The rows come from 5 hidden closed curves, with some noise, and rows from the same curve form a group. Each curve winds through 4 dimensions. The rows are also pushed far along 2 directions, which tell nothing about the answers.
In the rows, zero is written as 128.
Known rows, each followed by its group:
[109 115 106  95 119  98 145 106 131 138 130 135 109] => (1)
[170 113 144 109 127 105 138 138 109 123 104 168 113] => (2)
[126 154 141 184  88 159 107 123 170  71 153 107 164] => (3)
[133 130 137 104 129 107 133 123  92 138 130 146 120] => (3)
[125 132 134 155 159 176 130 157 159 160 120  88 115] => (4)
[127 122 123 106 146 120 155 128 152 154 125 128  86] => (0)
[128 143 140 127 161 155 127 156 123 187 118 124 122] => (0)
[100 118 133 109 134 118 140 124 144 159 120 117 125] => (1)
[139 130 121 115 103 114 134 124 118 123 135 165 108] => (3)
[111  96 105  86 136  87 141 112 111 143 108 131 124] => (3)
[141 170 164 166 137 155 111 137 121 111 136 113 168] => (1)
[110 111 116 104 127  93 142 103 128 117 127 118 131] => (1)
[149 124 131 124 165 119 127 132 121 121 114 119 135] => (0)
[107  92 118 124 128 134 121 137 135 151 103 114 134] => (3)
[110 115 117 144 105 132 127 121 167 110 128 112 137] => (3)
[137 167 190 186 117 175 102 126 116  75 168  66 157] => (2)
[122 102  98  89 118 104 151 137 145 183  92 190 100] => (2)
[112 120 139 121 115 129 132 120 121 124 147 107 102] => (4)
[125 103 121 137 132 133 122 134 143 111 121  99 139] => (1)
[117 120 116 133 123 122 109 124 116 106 120 124 172] => (2)
[127  96 129 108 129 110 136 119 115 122 122 113 112] => (2)
[140 144 122 148 145 121 118 107 133  64 150  88 158] => (4)
[114 155 173 180 102 170 103 134 155 105 132 107 180] => (4)
[130 114 110 102 125  78 144  92 113  80 146 118 120] => (0)
[137 151 124  89 161  95 148 111  87 138 141 147 106] => (0)
[145 123 123 122 143  91 116 104  76  68 134 117 169] => (2)
[133 103 131 125 133 131 122 145 110 138 107 129 130] => (4)
[129  98 121 130 135 137 125 149 131 156  89 133 139] => (2)
[110  98 106  86 131  84 158 123 154 173  93 160 113] => (4)
[130 122 113  96 148  72 147  91 111  94 147 114 115] => (0)
[ 84 117 132 142 100 170 115 140 138 161 129 111 125] => (0)
[142 138 134 118 105 114 125 128  88 116 138 153 119] => (3)
[102 123 147 144 117 164 126 134 141 134 152  80 106] => (4)
[129 128 149 116 167 133 145 141 146 170 106 117 119] => (1)
[122 121 117 147 117 154 133 149 190 147 115 133 123] => (3)
[143 120 135 134 130 126 112 126  95  94 137 111 136] => (4)
[136 122 122 155 132 157 114 143 150 111 131 106 133] => (1)
[135 112 133 109 124  84 132  97  98  78 138 111 127] => (2)
[119  93  81  85 114  59 142  92 104 109 115 162 128] => (1)
[113 122 122 124 140 111 113 106  91  97 136  94 163] => (0)

New rows. What belongs after each?
[152 133 132 130 121 105 112 104  79  57 149 114 145] => (4)
[126 110  99 138 134 162 133 163 164 170 117 129  94] => (1)
[117 126 141 134 130 112 113 105 100  91 135  95 172] => (3)
[110 114  93 130 117 153 125 147 153 164 127 144 100] => (1)
[130 111  87  93 127  51 144  74 117  66 141 128 130] => (4)
[139 138 124 136 134 161 145 161 184 185 113 156  97] => (3)
[105 118 138 138 129 163 130 139 145 148 143  80 102] => (4)
[ 89 183 188 188  92 187  91 126 132 109 160  90 186] => (1)
[ 98 106 105 123 103 118 125 117 141 123 130 122 130] => (1)
[143 149 130 155 160 133 121 121 152  97 130 102 161] => (4)
[115 132 122  86 128  77 139 108 100 149 114 167 141] => (1)
[118 144 134 127  92 125 111 117  97 102 153 144 142] => (0)
[118 128 145 120 143 114 136 120 131 127 125 104 137] => (1)
[122 106 119 113 170 114 136 126 123 141 111 102 132] => (0)
[140 153 133 131 163 135 143 131 147 137 128 120 131] => (4)
[119 139 137 138  98 149 129 140 156 151 122 159 125] => (2)
[122 133 151 157 150 165 110 141 119 122 132  80 160] => (2)
[116 145 126  97 136 113 140 115 107 159 141 139 104] => (0)
[107  92  93  52 156  96 162 150 125 252  65 194  94] => (1)
[110 143 133 133 130 123 104 108  80  98 147 100 173] => (0)
[ 99 127 121 107 151 127 127 125 101 158 127 112 135] => (0)
[105 153 150 133 109 133 118 121 118 135 133 132 160] => (1)
[131 129 146 112 106 104 125 118 100 119 131 148 130] => (4)
[ 93 120 126 127 128 127 146 123 182 153 120 110 126] => (4)
[123 151 150 134 154 154 122 143 114 160 133 118 130] => (0)
[117 143 119 151  96 154 107 134 130 121 140 145 142] => (1)
[130 115 107 129 174 135 139 142 160 155 108 105 123] => (4)
[124 117 123 127 112 133 112 133  99 138 113 147 149] => (0)
[137 131 140 122 138 143 127 149 106 162 114 147 118] => (3)
[112 106 151 141 121 151 123 136 141 131 130  81 120] => (2)
[132 107 137 144 154 177 138 181 172 199  89 125 109] => (0)
[123 134 142 119 107 112 129 103 101  92 159 118 116] => (4)
[128 130 131 105 162 120 150 125 142 160 133 115  90] => (0)
[134 134 142 120 113 138 140 143 149 159 123 158  98] => (2)
[107 143 170 176 117 171 108 124 158  93 154  52 160] => (1)
[112 129 148 145 137 140 130 127 145 117 131  81 141] => (1)
[192 130 133  90 138  56 137 104  66  75 121 186 133] => (2)
[100 138 134 145 137 147 143 132 193 161 122 108 132] => (4)
[112  85  93  80 134  87 141 131 121 178  81 167 127] => (1)
[126 157 146 177 156 174 121 147 180 129 131  85 159] => (4)
[111 116 121 135 142 136 132 119 153 118 145  84 110] => (4)
[ 92 141 161 155 116 163 119 127 157 128 143  75 143] => (1)
[140 163 145 167 128 173 108 144 132 127 133 127 153] => (1)
[121 123  94 107  98  86 119 104  99 101 130 171 152] => (1)
[114 137 143 177 136 207 126 169 188 168 137  83 102] => (1)
[115 116  90 123 116 144 127 145 145 167 119 157 102] => (1)
[126 109 125 109 149 114 131 142 124 175  84 146 144] => (1)
[155 120 150 124  99 111 132 126 122 100 129 151 120] => (2)
[141 120  84  32 142  21 164  88  69 151 107 224 105] => (1)
[145 155 126 127 130 130 145 135 158 144 127 162 108] => (3)
[145 167 164 158  74 129 117 108 122  59 166 139 147] => (2)
[126  95 144 141 131 145 122 146 129 134 110  98 135] => (2)
[133  93  55  59 114  40 145  95  92 119 114 201 110] => (1)
[158 144 137 111 160 106 136 127 103 128 115 153 140] => (1)
[132 188 169 189 125 190 113 144 168 115 157 109 152] => (3)
[105  97  81  96 115 119 141 134 144 175 112 153  94] => (1)
[101 130 141 140 112 141 132 129 171 145 119 117 139] => (4)
